All rows are made from the same 13 directions, up to rounding. Whole rows:
[[ 0.85 -5.16 -2.41  2.37 -1.46 -1.08  1.24  0.93 -5.34  1.32  0.17 -0.28
  -3.72  1.06  0.43  2.82 -0.91]
 [-0.88 -0.14  0.05  0.91 -3.33  1.09  2.49  0.55 -2.25  0.51 -0.62 -2.07
   1.00  0.73 -2.65  0.81  1.23]
 [-3.96 -2.41  0.24 -0.30 -4.27 -0.79 -1.66  5.35 -2.26  1.44  1.88 -0.13
  -5.65 -0.40 -0.50 -1.12 -1.15]
 [-2.80  1.38 -2.26 -3.11 -2.30 -2.32  1.26  1.86  3.65 -1.81 -1.05 -2.13
   1.91 -0.46 -2.76  0.65  2.06]
 [-1.10  1.30 -0.99 -0.30 -0.98 -0.27  3.35  0.12  0.45 -5.74 -0.89  0.81
   3.24  3.12 -3.22  3.16  1.31]
 [-1.21 -1.63  2.80 -2.00 -1.19  2.82 -1.16  1.18  2.24  1.53 -2.90 -2.22
   0.44  1.70  2.27  0.68  0.84]
 [-3.48 -0.18  2.36  2.36 -1.54  2.92  1.97  3.65 -0.04 -0.52 -0.08  1.85
  -2.08 -0.62 -1.77 -1.64  1.07]
 [-0.38 -0.63 -0.66 -1.13  2.87  0.60 -1.54  1.20 -1.61 -0.19 -1.38  0.27
   0.78  2.14  0.69  0.16  4.35]
 [ 2.17  2.11 -0.26  0.72  0.37  2.50 -0.64 -1.05  0.43  1.60 -0.17  1.89
   0.76  0.90 -1.38 -0.59 -0.32]
 [ 0.59  2.28  0.29  0.32  1.27 -3.07 -4.82  0.21  2.68 -4.28  0.28 -0.03
  -1.48 -1.01  2.64  0.40 -1.85]
 [-1.01  1.67  3.70 -1.32 -2.12 -0.13 -0.25 -2.69  0.13  6.24  2.68  0.56
   0.50 -1.94  2.94 -2.91 -0.43]
 [ 1.77  1.09  0.93  4.16 -3.04  0.35  0.60  0.02 -0.44  1.24  0.52 -0.54
  -0.77 -0.53  0.03  1.15 -1.36]
 [ 1.04  0.12  1.74  0.94  0.09  0.69  1.93  0.05 -1.61  2.17 -0.70 -2.26
   1.99  0.63 -0.43 -0.08  2.31]
 [-0.75 -1.37 -4.27  1.22 -3.19  0.29 -4.15  1.13 -3.74  5.94  3.31  1.48
  -2.32 -0.23  2.89 -0.11  2.42]
 [-0.56 -4.16 -2.62 -0.43 -0.72  2.55  4.70  0.85  2.10  2.39  2.02 -0.38
   2.76 -0.65  0.19  0.44 -0.96]
 [ 2.28  2.89 -3.17 -1.48  0.12  0.84 -3.38 -1.78  2.49  0.47  2.29  2.77
  -0.17 -0.80 -1.46 -1.66 -4.17]
 [-0.60  0.34  0.28  3.15  1.55  1.53 -0.33  1.15  1.63 -1.73  1.96  0.37
   1.12 -2.38  2.14 -1.38  0.43]]

Rows cut short, each followed by the rest of it:
[-1.25 -2.10  2.18  1.39  1.49 -0.36  1.47  0.66 -1.62 -0.13  4.09  1.37
  0.50 -0.47  3.74]	[-0.82 -0.40]
[ 1.66 -0.32 -3.85  0.64  2.42 -0.84 -3.42 -0.21 -1.49  2.71 -2.48 -1.17
  0.04 -0.10  1.77]	[0.80 5.78]
[-0.65  0.55  0.76 -2.87  2.59 -0.59 -0.71 -3.44  1.69  0.30 -0.05  6.39
 -0.32  1.90  2.93]	[0.60 0.13]
[-0.92 -0.19  4.33 -6.31  1.38 -0.83 -1.63 -4.69 -0.57  1.68 -2.10 -2.69
  0.65 -0.29  1.91]	[-2.24 -1.26]
[-0.82  0.84 -5.64 -0.97  0.75  2.29 -0.30 -3.67 -2.27  4.97 -1.06  4.72
  2.47  1.19 -0.09]	[0.37 7.71]
[-0.65 -0.15 -1.66 -3.59  1.86 -0.91 -1.48 -2.97 -2.11 -0.69 -0.90  0.60
  0.31  0.51 -0.44]	[-0.54  0.92]
[-2.33 -2.87 -3.24 -1.83  1.24 -2.25  1.15 -2.53 -1.37 -4.66  0.65 -3.62
  2.60 -2.69  1.00]	[0.39 0.17]
[-0.77  3.63  0.87 -0.92 -1.23  3.57 -1.94  0.91 -1.28 -1.12  2.20 -0.18
  1.83  0.58 -3.62]	[-3.38 -0.82]
[ 2.73 -0.10 -0.79 -1.74  0.27  0.54  5.56  1.66  3.26  6.91 -0.25  1.25
  1.24  1.00 -4.29]	[-0.66  0.06]
[ 1.92  1.30 -1.77 -1.34  1.45 -0.74  1.40 -1.27  2.02  4.40  4.38  3.92
  1.81 -0.47  0.24]	[-1.67 -1.26]
[ 0.38  0.02 -3.48 -2.09 -1.07  0.21 -0.15  0.76  1.72  1.37  4.58  1.96
  2.89  1.69  0.58]	[ 0.56 -1.07]
[ 0.79 -6.32 -1.11 -2.32 -1.37 -3.08  2.67 -0.59 -1.52 -0.24 -2.40 -3.19
  0.91  4.54  3.30]	[6.91 0.34]
[ 0.18  0.88  3.29  0.46  0.25  2.79 -1.63  1.33 -0.28 -0.55  1.56  2.23
  1.57  4.09  2.65]	[0.76 0.55]
[-0.96 -1.87  4.45  2.03 -0.49 -2.93  4.54 -2.78 -0.07  1.28 -3.36  0.23
 -0.05  0.54  4.54]	[3.88 3.32]
[-0.07  3.42  3.15  1.51 -4.24  0.01  0.91  0.17 -3.00  6.00  2.14 -0.02
 -0.97 -0.81 -2.25]	[-2.68  0.62]
[ 3.66  1.42 -1.45  2.18  2.85 -1.59 -0.04 -2.44  2.53  6.72 -2.04 -0.83
  1.18 -3.38  2.52]	[-0.66  4.36]
[ 1.37 -1.57 -3.01 -0.15  1.16 -3.04  3.53 -0.91 -1.47 -1.74 -1.08  0.33
 -3.04 -1.80 -5.21]	[ 0.12 -3.38]
[ 0.24 -0.56 -1.37 -2.49  1.94 -3.10 -3.57  1.62 -0.94 -1.81  2.92 -0.86
  0.61  1.53  2.51]	[ 0.28 -0.01]
[-0.40 -1.81  0.58 -0.04 -1.35  2.55 -1.21  1.82  1.45 -1.31 -2.36 -1.65
 -1.76  0.54 -0.27]	[ 0.73 -2.10]
[-0.56  2.06  3.44 -4.59  1.80 -2.31 -1.43 -0.30 -1.41 -5.66  2.72  4.85
 -2.68  3.54 -2.57]	[-1.26 -6.43]
[-3.47  2.28 -0.04  0.42 -3.25 -1.67 -1.09 -1.90  3.85 -0.69  2.79 -2.32
  5.80 -2.45  6.44]	[1.12 3.86]
[-1.63  2.45 -0.41 -4.68 -5.07 -2.12  0.91 -0.60  3.19 -0.51 -2.37 -3.59
  1.86  0.69 -3.71]	[ 1.35 -0.45]
[ 3.05 -2.06 -2.36  0.76  3.57 -3.42  0.31 -2.24 -2.23 -0.20 -0.78  2.22
 -2.67  0.21  0.69]	[ 1.85 -1.04]
[-0.71  0.01 -1.77  2.90 -1.17  2.74  2.78  0.09 -0.37 -0.92  0.73 -0.47
  1.43 -2.24 -2.64]	[-0.94  0.09]
[ 0.81 -0.72 -0.94 -1.19  1.27  0.24  1.11 -1.57  0.17  1.06  0.36  0.22
  0.16 -1.24 -1.06]	[-1.27 -1.74]
[-4.87  5.66  1.17 -1.12 -1.26  1.95 -3.55  1.93 -1.26 -2.42 -1.25  1.39
  1.01  1.15 -2.76]	[-2.56  6.76]
[-0.60  1.81  3.01  0.04 -1.77 -0.15  2.07 -0.32  4.83 -0.20  3.77  2.56
  0.60 -1.46  1.00]	[-1.16 -5.15]
[-0.89 -0.32  1.53  2.36  1.67  7.78 -1.03 -0.96  1.30  2.96 -1.53  0.72
 -1.62 -4.99 -0.45]	[-5.72 -1.10]
[-1.63  0.15  0.79  2.99  4.38  1.26 -1.76  1.65 -2.45 -2.57  0.81  0.41
 -1.22 -3.07  0.69]	[-3.76  2.55]
[ 1.51 -3.01 -1.59  0.72  5.29  0.79 -2.08 -0.86  2.45  1.52 -3.26  1.49
 -0.68 -0.39  5.31]	[1.29 3.13]
[ 3.52  1.70  0.67 -2.49 -0.28 -0.25  0.49 -1.06 -2.97  0.11  0.08 -1.19
  1.24  3.75 -4.53]	[ 0.35 -2.64]
[ 0.81 -0.81 -1.20 -1.55  0.16 -0.35  0.65  0.54  1.73  0.69 -0.08 -0.49
 -0.28 -0.25 -1.28]	[-0.15 -1.91]
[ 2.76  2.07  0.13 -2.20  1.98  0.73 -2.15 -1.45 -2.70  2.76 -0.61  1.57
  0.33  3.08 -1.75]	[-0.89  1.13]
[-0.49 -3.20 -2.28  3.14 -0.42  5.34  2.05 -1.90 -2.86  1.94 -4.35  3.09
 -2.08  0.61 -1.11]	[1.66 2.65]
[-2.19 -1.18  0.75  0.13  1.42  0.53 -0.18 -1.39 -3.53 -2.93 -0.84 -0.46
  0.27 -0.12  0.87]	[-0.27  2.06]
[-0.14 -1.88 -1.17  0.56 -1.82 -0.75  1.20  2.94  1.05  1.20 -0.30 -0.53
 -2.12  0.00 -0.94]	[ 1.12 -0.82]
[ 3.15 -0.97 -1.58 -2.80  4.17 -0.26 -3.31  1.86  2.43 -2.02  0.67 -0.59
 -0.98  0.69 -0.52]	[-1.07 -4.62]
[ 3.04  0.50 -0.71  0.62  2.07 -0.66  0.91  4.93  4.32  1.39 -1.74  0.99
 -1.28  1.74 -2.38]	[0.91 0.43]
[-5.82 -2.55  4.20 -1.01 -4.81  2.35  2.15  2.25  2.31 -2.58  4.18 -2.92
  4.17  0.29  4.81]	[ 0.54 -1.34]
[-1.53  3.65 -0.85 -1.74 -5.09  1.28 -1.64 -4.33  2.38  4.63 -5.80 -4.69
  2.22 -2.87 -1.08]	[-0.35  4.75]
[ 0.51  1.84 -2.08  2.48 -0.13 -2.71 -2.63  5.03 -1.44 -1.91  3.41 -1.44
 -1.11 -0.77 -1.41]	[-0.99  0.74]
[-1.51 -5.31 -3.02 -3.10 -3.05 -1.74 -1.29  3.75  0.82  0.34 -0.25 -5.36
 -1.48  0.25  1.24]	[ 2.11 -1.65]
[-1.02  2.00 -0.03 -0.38  1.20 -1.09 -0.13  0.25 -0.46  0.21  0.20  0.76
 -0.43 -1.52 -1.75]	[-2.31  1.85]
[ 0.36 -4.51 -0.95 -2.20 -0.65  3.50 -0.53 -0.25 -2.57  4.28  2.61 -2.47
 -0.97 -1.63  0.04]	[-3.13 -4.71]
[-1.68 -3.72 -0.59  0.99 -1.72  0.58  0.95 -0.96 -1.80 -0.60  5.79 -4.16
  3.50 -2.99  4.63]	[-0.71 -2.44]
[ 1.50 -0.10 -2.02  1.75  0.10 -0.93  0.25 -1.55 -0.81  0.53 -0.96  0.46
 -1.97 -1.78 -1.22]	[ 0.24 -0.97]
[-1.13 -0.09  3.14  3.83 -5.50 -1.83 -0.04  2.56 -7.12  2.25  1.92 -2.36
 -5.03 -0.85 -1.61]	[-0.88 -1.08]
[ 4.54  2.55 -2.39  4.60 -0.04  0.30  4.17  0.07  3.23  2.25  0.12 -1.01
  0.56 -4.33 -5.36]	[-1.52 -2.52]
[ 0.73 -2.21  2.14  2.43  3.76  2.33  0.74  1.10 -1.29  0.02  2.81 -0.74
  1.73 -1.04  3.16]	[-2.02 -0.06]
[ 2.59 -0.92  1.89 -2.65  2.87  0.67 -2.84  0.79  0.24 -2.36 -1.04 -2.43
 -0.61  1.90 -0.26]	[-0.57 -4.09]
[-2.02  1.80 -1.65 -0.30 -2.85  1.37 -1.50 -0.68  0.61  0.45  0.69  1.29
  0.35 -0.66 -0.46]	[-0.53  0.83]
[ 0.55  7.30  0.77 -2.71 -2.14  0.84 -1.67 -2.18  3.30  2.09  1.84  2.21
  3.49  0.64 -2.52]	[-2.30 -0.08]
[ 0.46 -0.77  1.23  1.08  0.02  4.06 -0.86 -2.74  0.63  2.08 -1.13  1.41
  0.14 -0.31  2.69]	[-0.19 -0.64]
[-0.53  1.55 -1.51  4.06 -1.85 -3.11 -0.81 -2.33 -3.74 -1.47  5.99  4.15
  0.24 -0.32  3.84]	[1.69 0.19]
[-3.88  1.44  1.85  0.76 -7.04 -1.04  5.25  2.39  1.86 -3.23  0.67 -0.11
  1.05  1.43 -3.27]	[ 2.77 -0.67]
[-0.77  2.02  1.25 -1.89 -0.09 -0.67 -5.97 -3.07 -0.28 -1.92 -0.02  0.74
 -3.42 -2.09  1.44]	[-2.34 -4.01]
[ 2.50  1.57  0.56  1.01  2.77  1.05  1.62 -0.31  3.76  2.43 -1.12  0.76
  3.44  0.49  1.15]	[0.36 3.00]
[-6.95 -0.49 -1.28 -5.36 -3.30  2.02 -0.02  0.09  1.38 -1.96  1.69 -3.11
  4.54 -1.42 -0.04]	[-2.10  2.06]
[ 0.61  1.43 -5.84  0.37 -5.37  2.61 -3.09  0.81 -2.19 -0.84 -1.06 -4.68
  2.84  1.81 -3.58]	[2.28 2.20]
[ 0.71 -0.32  0.53 -0.71  0.08 -2.25  1.63  2.29  0.29  3.15  0.41 -2.49
 -0.01 -0.70 -1.06]	[-0.94  0.95]
[-0.96  0.21 -1.97 -5.57  1.82 -0.51 -5.15  1.95 -3.02 -6.79  2.76 -3.60
  0.76  1.28 -3.20]	[-2.70 -3.65]
[-3.94 -2.94  2.12 -2.13  1.85 -3.94  0.31 -3.57 -0.25  0.24 -4.60 -0.54
 -1.02 -1.23  6.16]	[1.94 5.51]
[-1.86 -0.98  0.22  0.86 -1.75 -5.42  0.19  1.87 -0.90 -2.36  0.46 -2.74
 -0.98 -0.52  2.18]	[2.39 1.61]
[ 1.55 -1.10 -3.38  4.72 -4.69 -1.23 -0.68  2.85 -0.45 -4.07 -2.28 -3.39
 -2.91  0.35 -2.13]	[ 4.82 -2.03]
[-2.23  2.59  0.31 -0.33 -1.56  0.94 -1.66 -1.28 -1.41 -1.71 -1.40  0.17
 -0.65 -0.86 -2.18]	[-1.41  1.17]
[ 5.70  2.64 -4.31  2.37  3.15  3.65 -1.79  2.27  1.00  2.16 -0.98  3.95
  0.62  3.48 -3.75]	[0.59 1.96]
[ 1.37  0.49 -1.99 -2.59  0.86 -1.66 -4.40  0.35 -1.30 -3.73 -0.60 -0.87
 -1.38  2.25 -1.29]	[ 0.99 -2.13]
[ 2.62  1.07 -1.78  1.41  2.12 -2.61  0.39 -2.29 -3.45 -0.08  3.77  3.50
  1.96  2.18  1.57]	[1.66 1.09]
[ 0.38 -5.59 -0.01  0.40  4.08 -1.69  3.44  1.12 -3.40 -4.66  3.92 -1.45
  4.26  3.15  4.39]	[3.18 0.45]
[ 0.61 -2.41 -4.09 -0.57 -0.51  0.18 -2.90  4.58 -0.48  1.30  2.14  0.67
 -1.38  2.58  0.77]	[1.40 0.29]
[ 0.92 -0.95 -1.02  4.06  0.87 -0.44  0.19  4.14 -3.32 -1.25 -0.54  1.83
 -2.27  2.92 -0.79]	[2.44 3.25]
[-0.26  2.46  2.23  0.00  4.36 -4.15  1.02 -0.49 -0.61 -5.43 -1.09  2.04
 -0.09  0.78 -0.87]	[0.28 1.93]
[ 0.04 -2.30  0.96  1.59  2.85  4.40  2.12  0.76 -3.35 -0.77  1.95 -0.27
  2.78  0.81  0.05]	[-1.60  0.89]
[ 1.49  0.54  0.23 -2.42  1.02 -0.36 -0.19 -0.26  2.24 -1.96 -2.17  1.06
 -0.27  2.60 -1.58]	[ 1.56 -1.99]
[-1.62  1.36  0.58 -4.12 -1.10 -1.76  2.16 -0.29  1.73  0.15 -2.04 -1.04
  2.01  1.43 -2.47]	[0.57 2.10]
[-2.20  2.93  1.93  0.09 -0.04  0.55 -4.27 -0.14  2.04 -3.02 -0.77 -1.80
 -0.23 -2.90  1.37]	[-2.48  0.25]
[-2.77  2.58 -0.30  0.63 -2.26  0.75 -1.31  0.04  3.65 -2.32  2.86  1.00
  2.44 -1.74  2.10]	[-0.57  0.05]
[ 3.52  1.66  3.39  3.45  0.78  0.98  1.22  1.27 -1.22 -0.24  0.65 -2.10
  2.13  1.62 -0.51]	[ 0.33 -0.19]
[ 2.92 -0.40  3.82  1.06  1.79 -0.89 -0.42 -0.98 -2.18  1.00  1.85 -0.55
  0.43  1.52  3.21]	[ 0.28 -1.83]
[-2.04  0.24  0.40  1.24 -4.37 -0.57  2.39 -2.82 -1.19  0.74 -0.33  2.22
 -0.86  0.00  0.25]	[2.09 0.16]
[ 2.08  2.79  6.05  4.31 -1.91  4.67 -3.52 -1.92 -1.37 -1.83  1.01 -5.16
  3.37 -0.52  3.55]	[-1.04 -2.35]
[-0.55  2.94 -0.80 -1.37  1.30 -3.00  0.76 -1.02 -0.63 -2.67 -1.41  0.36
 -2.32 -2.73 -5.93]	[-2.69 -1.12]
[ 1.22  7.03  3.58 -0.91 -1.17 -1.06  0.83 -1.49 -0.55 -0.79  3.11  2.10
  1.23  0.49 -5.20]	[-3.14 -3.17]
[-0.77  1.51 -2.55 -3.21  0.27 -1.94 -2.70  3.32  1.35  1.01  2.74  2.66
  0.08  2.37 -0.22]	[-0.30  1.74]
[ 3.81 -0.16 -1.32  0.98 -0.69 -0.22 -0.10 -2.25 -1.19  1.60  4.92  0.60
  3.60  2.24  3.13]	[ 2.19 -2.54]
